Every row belongs to one group in each of 4 separate groupings. Each group adds its own fixed numbers to the row, and there is some noise. The rows also spread widely along 12 directions, which tell nothing about the answers.
Known rows, each followed by its group in each grouping:
[ -8   4  15 -25   9 -14  23  -7 -15  28  13  -8   9 -14 -16 -13  17  -3
 -12 -11 -23 -14  -1 -34  -1 -16 -39] => z986 L z624 z951
[ -8 -32  -1  18   1  10   3  22  -6  -4   3 -15  14   4   9  -3  -2   8
 -27 -21 -19 -17   3   8   0  25  14] => z815 A z577 z121
[ 19 -15  18  11  11  -5   2 -14 -18   9  -2 -12  19  -2   3   6   4 -18
   2   8  -2  -5  14 -14  -3 -14  25] => z376 Y z893 z121
[ -7  -3   2  -6  22  13  14   8   3 -21   9  18  11  17  12  13  18  16
  -3   7   7   1  10 -15   5   4 -12] => z657 A z382 z625
[ 12   8  20  -5   4   6  15   2   8   2   7  -3  -2  14   9  13   1   5
 -15  29   9  -3 -13  -8   9   2 -29] => z986 L z424 z699
[ 20  -2   4   7 -10   3   0  27  15  25 -16   1 -11  11   0  21  -8   9
 -24   7  14 -13  24   8   4   6   3] => z815 B z382 z625
[ 14 -18   7 -10   8  -4  -3   1  -7   1 -20  -3   2   0  -6   5  18   5
 -16   2   1 -17  13 -17   1   3 -12] => z69 E z893 z699
[  7  -4  11   3  10  -6  24  11  -4  19   2 -18   9   9  -4   4  -1  -5
 -12   8   0 -13   5 -17  -8  -9 -14] => z376 Q z424 z505
[ 18   2  25   3  -5  11 -46   9  -5  14 -15  13  -1   2  13  11 -30  -5
  -3 -10   7   9   1   5  29  11  11] => z398 B z577 z951
[ -2   8  10  -6 -28   0 -11   7   0  -4  11   7  -5 -14   0  -2 -17  24
 -19  -4 -22  11  -9  10  -3  15  -3] => z657 E z81 z505
[ 24 -15  25   1  18   6  -1 -10  -6   9 -17 -11  33  -5   4  21  39  -4
 -31  -5  12 -17  32  16   2  -7  19] => z398 Y z81 z505
[  9 -15  -6  10  12  13  11  -9  -5 -17 -19   6  14   8   2  16   9  14
  -1   7  24   3  44   9   4  -3  17] => z69 Q z624 z625
[ -3  -3  -5  -4   4 -10  16 -12  -3 -28  13  -1   9  12  -1   3  23  13
  -8  14 -13  -2   6  -3  -7  -2 -14] => z657 E z81 z121
[ 13   1   8   8 -33  -4  -7  14   9  -1   2 -10 -17  -1  11   3 -32  15
 -17  12   0   2 -10  15   2  14  -2] => z986 A z382 z505
[ 12  13  23   0 -11  -8 -13   3 -17  13   7 -13   5  -3  10  12 -14  -2
  -1  10   4   4   1 -10   2 -19   3] => z398 Y z81 z505
[ -2  11 -14   0   3  -9  -6 -10  21 -19   0   0   2  51   2  -4  12   9
  -8  10  -5  -9  18  22  21  -2 -22] => z398 Y z577 z121
[ 14   9  28  -9   4 -10 -23   5 -11   1   6  14  -3 -18   8  11   6  -2
 -12   0 -15   4  -8 -19  -6   8   9] => z376 B z424 z121
[ 13  21   9   5  -6   3 -11   8   0  13  -6   3  -5  20   7  17  -7  11
  -7  11  17   6  23   2   6 -11  10] => z69 E z577 z505
[ 14 -12   7  14   4 -12   9 -19   9 -26  10  -9  10  12   6  -2  -6 -10
   0  16 -16  -2  -7  13  -5   8   4] => z376 Q z382 z505
[  6   7   8   4 -19   2 -30   9 -10  15  -6   6  -5   6   6   3 -29   5
  -8  -9  -1   7  11   8  13   0  23] => z815 A z81 z121
[ 29 -13  29  -1  10  11  11 -33  15  24 -10  -7  32 -10  -5   0  23  -9
 -41  -3  -7  -7  17  36  12   8  13] => z376 A z624 z121
[ 18   6  15   5   4  -2   3 -20  10   6   9  -1  14   8  -1  -3  14  -9
 -20   3 -15  -5   4  22   4   5  13] => z986 A z577 z951
[  8  -7  21 -11   0  14  14   9  -9   6   6   6   7 -15   4  10  -5   5
 -23  10  -5   3 -16 -11   5  17 -16] => z986 B z81 z121
[  9 -18  13  -7  -5  19   1  -4   7 -20 -12  12  -1  -3  11   8 -16  19
  -4  21  20  15  -2   9  20  20 -16] => z815 A z382 z505
[  5   4   6  -1 -16 -11 -15 -24 -23 -23  -5   4  -5  -9   1  -5 -12  16
  26  13   8  27  18  -7  -1 -15  13] => z986 E z424 z505
[  3   8  11   0 -21 -10 -40 -13 -17 -13  -1  -2  -3  -5  12   1  -7  13
   1   0  -5   9  21  11   6 -13  14] => z815 Y z81 z625
[  1  -1  11 -12  -7   2  -3   8   0 -15   1  14   2 -14   1   8  14  25
 -12  -1  -7   5   6  -3  -5  12   1] => z398 Y z893 z505
[ 16 -14  25 -13   5   5  13 -24  -6   1   2  18  21 -35 -11  -3  12  -3
 -13  -1 -23   6  -6   2  -3  19  12] => z815 L z81 z505
[  6  -1  10  -4  23   5  14  17   1  -1   5  13   7  15   4  14   1  -5
  -1   9  -1  -2 -16 -27   5  13 -17] => z398 E z577 z505
[  3  -2  14  -1 -17 -16 -26   5 -21 -15   1 -15  -6  -9  14   9  -1  10
 -12   5  -7  -9   0  -8  -5  -4  -3] => z986 Y z81 z699
[ 11 -10 -10  -7  -8 -18 -16  -6   4 -21 -34   8 -11  21  -5   9   3  12
  -4  12  16 -14  26   5  11   4 -19] => z376 L z81 z505
[ 10 -26   5  16   0 -14 -27  10 -13 -29  -9 -15   0  -2  18  15   3   2
  -6  -7  -5 -16   5  -1  -4  15  18] => z398 A z624 z699
[  0 -18 -15  -3  12  -5   8  15   7   1 -13   4  -2  27  -7 -11 -11   0
  -4  -5  -6 -19   8 -16  13  11 -22] => z69 A z382 z625
[  8   7  33  -6   6   0 -11 -15 -17  -6  28   2  11 -23  12  -4  -1  -9
  -3   5 -28  13 -24 -19   0   5   3] => z69 B z577 z121
[ -1  11  -3   6  -6   8  -8   3  11 -12   1  15  -3  22   9  13 -10  19
  -2   4   5   7  17  11  13   5   1] => z657 L z624 z625
[ -1  -4  26  -5   0  19  22  -4 -22   8  15  -7  21 -26   5   6  19  17
 -19   1   1  12   9 -13 -11 -10  11] => z986 E z893 z121
[ -1  15   3 -10   0 -12 -10   0  15 -11  13   3  -3  24   1  -3  12  11
 -10   5 -23  -6  -4   0   5   1 -20] => z398 Y z893 z699
[  5 -13   0 -13   7 -16  10 -15  -8 -11  -8  -5   3  15  -8  -8  -3  -9
   4  13  -5 -13  -7 -19  10   0 -38] => z986 L z81 z505
[  9   9  12   3  -7  16  17  14   4  10   3  22   3  -3   0  17 -26  12
 -11  10   3  15  -2   4  -1  15  14] => z376 Q z81 z505
[ 12   4  25  -9 -11 -16 -30  10 -19   7  -1  -6  -4 -21  10   9  -7  -4
 -20  -2 -11  -8  -9 -15  -6   1  -1] => z376 Q z81 z121

New rows, each followed by its group in each grouping:
[  9  10  12  -6   2   1   1  10   9  -7  12   8   2  12   7  14   4   6
 -20  10  -8  -3 -12  -1  -1  12  -7] => z657 A z81 z505
[ 13 -13   7   8  -8  10  -7  -4  -7  17 -26  -3  16  -2  -3   7  -7   8
 -22 -10  13  -3  37  23   9  -2  23] => z376 Q z81 z121
[ 20  10   7   3 -14  -4 -17  -5   1  11 -15  -3  -8  13   0   4 -18   7
  -1  17  12   3  22   9  13 -11   6] => z69 Y z424 z699
[  1 -14  15  -5  11   7  12 -10 -14  -1   2  -7  12   0   3  -3  -1   3
   7  15   0   4   4 -16   9  -7 -16] => z815 Y z424 z699
[ 10 -14  -5   6  -9 -28 -23  -8 -21  -1 -19 -16  -1   2  -5 -11 -10  -4
  11 -11  -6 -12  33 -10   0 -18  15] => z69 Y z382 z505
[ 10  18  18 -18  16   0  -2   4   1   6   3  15   6   4   0  16  25   5
 -10   4   4   1   9 -15   1  -9  -8] => z398 Q z893 z951
[  2  11  -1 -10  -6 -15  -5   4  10  -1   4  -4 -11  25  -3  -6  -3   8
 -11   5 -14 -11  -3 -11   5   0 -26] => z69 L z893 z505
[  7 -42  16   2  19   5  29  28 -11  13  -4 -22  18 -16   1   6   8  -7
 -30  -7 -11 -32  -8 -27  -8  17 -16] => z69 Y z382 z505
[  4  19  12  -2   8   1   2 -13  -2  13  13   5  10  22   2  -2  -2  -4
   4   7  -3  12   9 -11   7 -19  10] => z376 A z893 z121
[  8   5  11  -9  -2   6  22 -11   4   1   5   3   4   1  -4  -3 -10   9
  -2  28   2   9  -3  -4   9   1 -24] => z69 Y z577 z505
[  4  -2  13  -7  20   9   2   4  -4 -16  -1  13  11   4  11  23  18  10
  -5   5   7   1  11 -13   3   3  -4] => z657 Y z624 z505
[  5 -13   0  10 -11  -4  -6   4   5   5  -3 -26   2  12   2  -8  -5   6
 -27  -4 -15 -19   9  14   7   9 -16] => z69 B z577 z625
[  4 -48 -15   6  -7  -7  20   4   4 -47 -11 -18  -4   1   5   0   4  18
 -16  23   3 -19  -1   5  -3  29 -24] => z69 A z382 z121
[ 17  -6   9  17 -12 -13  -4  13   0   1  -4 -15  -3  -3   5   9 -11  -2
 -17   7  -6 -13   1   6 -14  11  13] => z376 Q z577 z505
[ 17   1  14   1  -5   0  -3   4   7  16  -7  -2   3   1  -3   3   2   0
 -26  -4  -8 -10   6   9   3  12   0] => z986 B z577 z505
[ -2   0   0   3   4 -30   6  -2 -14   0   9  -9  -4   4  -5  -1   0  -6
   8   1 -22 -15   5 -30 -13 -11  -6] => z376 L z624 z699
[ 11   3   1  -2   6 -10  20 -36  -2 -21   8   5   7   6  -4   5  11  -2
  16  30   1  11  11  -4   2 -12  -4] => z657 L z624 z121
[ 19   2   6   6   4  -5  16  14   6  22   2 -10   1  13  -6   8   0  -6
 -21  12  -6 -15   5  -3  -2   1   4] => z69 Y z424 z121
[ 27  -9  20   9 -21  -7 -15  13   9  28 -15  -6  -8 -14  -7   3 -16  -2
 -31  -6 -13 -12   0  19  -1  21  14] => z376 E z424 z951
[ 18  17  20 -17  -7 -21 -28   5  11  14  -4 -16 -18  19   5   1   3  -7
 -25  12  -2 -19 -12  -3  14  -4 -40] => z986 A z424 z951
[ 13  -5  16  -1  -6 -10   2   6  11  14   6  -3   0  -4  -5  -7 -14  -5
 -20  -5 -28  -8 -13   1   0  17 -11] => z376 B z382 z505
[-14 -14   6 -15  -3   5  -8   8 -27  -9  -9  -1   7 -17   2  -6   4  23
  -6 -20   0   2  15 -24  -2  -2 -10] => z986 Q z893 z505
[ -1 -16  10   8   2 -12  19  -7  -6 -29  23 -13   9 -16   5   4  17   9
 -12   4 -29  -4  -6  -4 -22  12  -2] => z376 B z624 z505
[  0  16   3  -7  -5  -2  -3  13   9 -35  10  19 -16  11  12  17  -2  27
   2  26   4  14  -9  -5  -1  12 -18] => z398 Q z424 z699
[ 18  -4   4  -2  13 -10 -16  22   0 -16 -18  17  -9   7   6  38  23   6
 -10   4  13 -14  16 -10  -2  12   4] => z398 E z624 z951
[ 13  38  12  10 -32 -27 -31  10   7  27  14 -15 -18  11   3  -4 -23   1
 -20  -4 -23  -2   5  17  -8 -13  20] => z376 Q z424 z121
[ 17  23  19  17  -7  -6  -6 -10  15  11  20 -28  12  23  13  12  12   1
 -28   4  -7  -4  16  32  -4 -18  19] => z657 A z624 z505
[ 11 -14  22   0  34  14  13   1  -9  -4   1   5  24   4  11  22   9 -10
   2   6   9   3  -4 -22   8   4  -4] => z398 E z624 z505
[  2  -7  -3  11  10  10  27  11  -4   6   4  19  11  -2  -8   8  -1   6
  -3 -11 -14   2  14  -7  -9  13  26] => z986 E z624 z625
[ 18  13  21 -18   2 -20 -10  -6   4  10   6  14  -6 -12 -11  -6   3  -9
  -3   6 -27   0 -19 -18  -1   8 -12] => z398 E z424 z699
[  4   5  10  21   3   3   4  21  -1  26  11 -23   9  28  10  10  -7   0
 -23  -5  -4  -9  15   3   0 -10  12] => z376 B z424 z121
[ -1  -6   2   2   3 -12   4   7 -13  14  -4 -20   1  11   3   0 -11  -3
   0   2   4 -14  11 -25   3 -16 -20] => z376 A z624 z625
[  7 -10   9  -3  10   8  24   4   8 -34   9  20   5 -10   7  17   9  16
  -3  23   0   8 -12  -5  -5  25  -7] => z398 Q z382 z699
[ 15   6  10  -7  -6 -12   7  14  -2  -3  -4  13 -16 -11  -2  20   8  14
  -9  24   6   1   4 -19 -14   6  -2] => z376 E z424 z121
[ 10   2  -3  -2 -21 -10   1  18   8   7  -6   4 -13   6  -8   8 -16  12
 -15   8  -1  -6   2   7   3  11  -7] => z398 A z81 z951
[  8   4   9   1  -9 -12 -15  14  -9   4  -6  -7  -7   3   3   4  -6   6
  -8  -3  -4  -8   9  -6  -2  -1   4] => z986 Y z424 z505
[ -9   6   4   5 -15  -8  -1  -2 -23  -5  11 -17   8  -1   9   5   1  21
   2   5   7   4  25  -7  -4 -27   2] => z398 L z81 z625
[  0  12   0  11 -15   7  28  37  17  21  18 -14  -8  22   3   8 -12  18
 -36  10  -5 -10  -7   8  -5  11  -7] => z986 A z424 z121
[ -1  -9   2   5   4   4  37   5   2 -10  19  -2   7   3  -3  -2  -4  10
  -7  13 -16   0 -11 -10  -8  14  -8] => z69 L z424 z505
[  1 -17  16  -3   6   8   2  11 -21  21  -5  -7  23 -14  -2  -1   1   3
 -25 -25 -14 -13  14  -9   0   2  10] => z69 Y z81 z505
[  9  -3  26  -3   8  -6  16   5  -3  16  13  -2   6 -12   2   6   2  -6
 -14   6 -16 -11 -14 -24  -8   4  -9] => z376 L z382 z699
[ 24  19  15   4  -9 -15 -38  -6  -5  27 -13   3  -5   1  -3  -2 -22 -18
  -4 -16 -15  -3  12   6   8  -7  26] => z986 Q z624 z699
[ 10   9  -5 -13   0 -19   4 -17   5 -18  -5   6  -9  20  -3   2   2   6
  18  30  15   5  14 -15   6 -16 -25] => z657 A z382 z505
[ 14  -2  23  -5   4  19   3   7  15  -7   2   2   6   3  20  16   2   8
 -29  18  11  -2 -10  11  12  16 -24] => z986 Q z382 z625
[ 11   1  12   6  -5  -4  22 -14   0   6  16 -10   9  -1  -4  -6 -19 -10
   2  13 -20   5 -11   1  -1   1   0] => z986 Y z624 z505
[ -9  -6   5   3  -7  -5  20 -11 -13  16  10 -12  18  -8  -8 -19  -4  11
  -4 -15 -14   5  24  -4  -8 -17  11] => z376 A z382 z505
[ -7   6  -2   9 -18  -1  -3  18  -5  -4  13 -10  -4  14   9   2 -18  20
   2   5  -3   5   7  -5   1  -8  -2] => z398 Y z893 z625
[ 20 -42 -13  22   1  -2  25  12  17 -17 -19   2   9   6 -10  11   6   3
 -29   6 -11 -30  13  25  -9  41  14] => z376 Y z81 z625
[ 10  18  22   4   4   3   3   0   5   0  25  -6   5  14  12  10 -10  -4
  -4  20  -4  10 -15   0   3  -6  -7] => z657 Q z424 z951
[-13  20  21  -4 -16  11   3   6 -14   1  29 -19   9  -3  20   6  -1  25
 -29   5  -3  10  -3   5  -2 -15 -13] => z986 Q z81 z121
[ 20   9  27   3  11   7 -25   3   2  14   3  13  10   5  11  10 -17 -16
  -7 -14 -14   5  -9  -1  11  12  26] => z657 A z624 z505
[ 17  -1   1 -14  -9 -14 -12 -20   5 -40 -18   5 -18  18   4   9   7  14
   8  38  21   6   4  -3   9   0 -33] => z986 E z893 z505
[ 10  -2  -2   3   4  -6  17 -13  19  -5   5   6   7  24 -10  -8 -11  -7
 -10  11 -25  -7  -9  13   5  16 -10] => z376 Q z81 z699
[ -7  18  13 -10 -33  -1 -33  12 -17  23  -7  -3 -11 -15   3  -3 -12  29
 -19 -19   1   7  23   2   7 -11  -3] => z986 E z577 z951
[ 21 -12   4   0 -12  -8  35   4   8  -4   0   5  -8 -15 -10   4 -14   2
  -4  28  -2   0 -14  -8 -12  20  -4] => z986 A z382 z505
[ 10  12  13  -7  -8  -5   5 -10  11   0  10  -3  -2   6   1  -3  -4  10
  -5  24  -3   8  -8   3   7  -1 -19] => z398 A z424 z699
[  9   4  15   1   0 -10 -17  -1   1   8   5  -9   3  12   6  -1  -2  -5
  -9  -8 -15  -4   7   1   6  -6   0] => z815 B z382 z505
[  8  13  21   4  19  13   7  -3  -3   4  23   4  28  11  12  15  13  -6
 -19  -1 -11   4   1   4  -2  -4  20] => z657 Q z81 z121
[ -6   0  36 -10   9  23  21  13   2  11  27  -7  20 -19  16   9   2  11
 -38  -3 -18   2 -27  -5  -2  15 -26] => z376 Q z624 z505
[  7 -19  -1  10  -3   0  25  19   2  -4  -3 -23   5  14   3  10  -5   4
 -27  12   1 -22  -5   3  -6  12 -21] => z986 Q z81 z505
[  6   1  16  -1  -7   4 -22 -23 -10 -14  -2  -2  13  -7  12  -4  -3  14
  -3  -4   3  16  24  17   8 -10  15] => z69 Q z382 z505
[  9 -11  16   7  -8  -5  -6  -2  -3 -16   3  -6  -3  -2  13  11 -10   5
  -4  17   4   3  -4   1   2   4  -6] => z376 E z382 z951
[ 17  33  23   0 -33 -18 -14  10   0  34  14 -16 -12 -12   0   3 -16   8
 -18   9 -12   3   3   3 -12 -17   8] => z657 Y z424 z505
[  8 -10   1   8 -11  12  20   3  -7   3  -5  -5   4   4   1   5 -31   6
   0  20  15   5   3   1   8   2  -8] => z986 Q z81 z625
[  3 -12  20  -7  -1  20 -14 -12  -3 -39  -3  10   2  -8  22  12   4  26
 -10  23  13  15  -7   6  16  21 -21] => z69 E z577 z699
[ 18   3   9  -5  12  11   5  15  16 -15   2  22  -4  17   7  30  16   8
 -16  24   6  -1  -6  -7   2  21  -7] => z657 B z893 z121
[ 15  -8  -4   8 -10 -20   6  25  11 -29   2  -4 -19   9   4  17  -9   8
  -3  29  -3 -11 -17  -7 -11  22 -13] => z398 Y z424 z505
[ 24  -6   0   7   9 -11  21 -12   4  -4   2  17   4   1 -12  -4 -14 -21
  17  15 -14   1  -4  -8  -6  10  18] => z986 Q z382 z625
[ 24 -23   1  -6  12 -16  19  -8   4  -3 -18  -7   8   2 -15   3  27  -8
  -7  11   2 -20  11 -13  -7   4  -6] => z398 A z893 z505
[ -6  -5  13   8  -6   0 -17   3   5  -3  10 -12   6  13  18  -6 -13   7
 -19 -12 -17  -9  -2   9  12   6 -11] => z376 L z382 z625
[ 16  14  -2 -13   7 -15   3  -1  17   6 -12  26 -11  22 -16   3   0  -3
   1  15  -5  -4   7 -12   8   7 -21] => z376 B z577 z505
[ -1 -19  24 -11  21   8   0  -3 -15   3   4   1  20  -7   5   1   9  -7
 -16  -9 -18 -12 -12 -20   9  11 -16] => z815 L z81 z699
[ -1 -13  -2  -1 -16  -3  21  -6  -7  18 -11 -10   5  -3 -16 -11 -10  16
  -3   0   2  -1  27  -7  -1 -11  -4] => z376 L z893 z505
[  2 -10   6  -3 -21 -13 -33  12 -13 -13 -10 -13 -19  -2   8  -6 -28  14
  -2   2  -5  -1  -9 -12   7   8 -20] => z69 E z424 z505
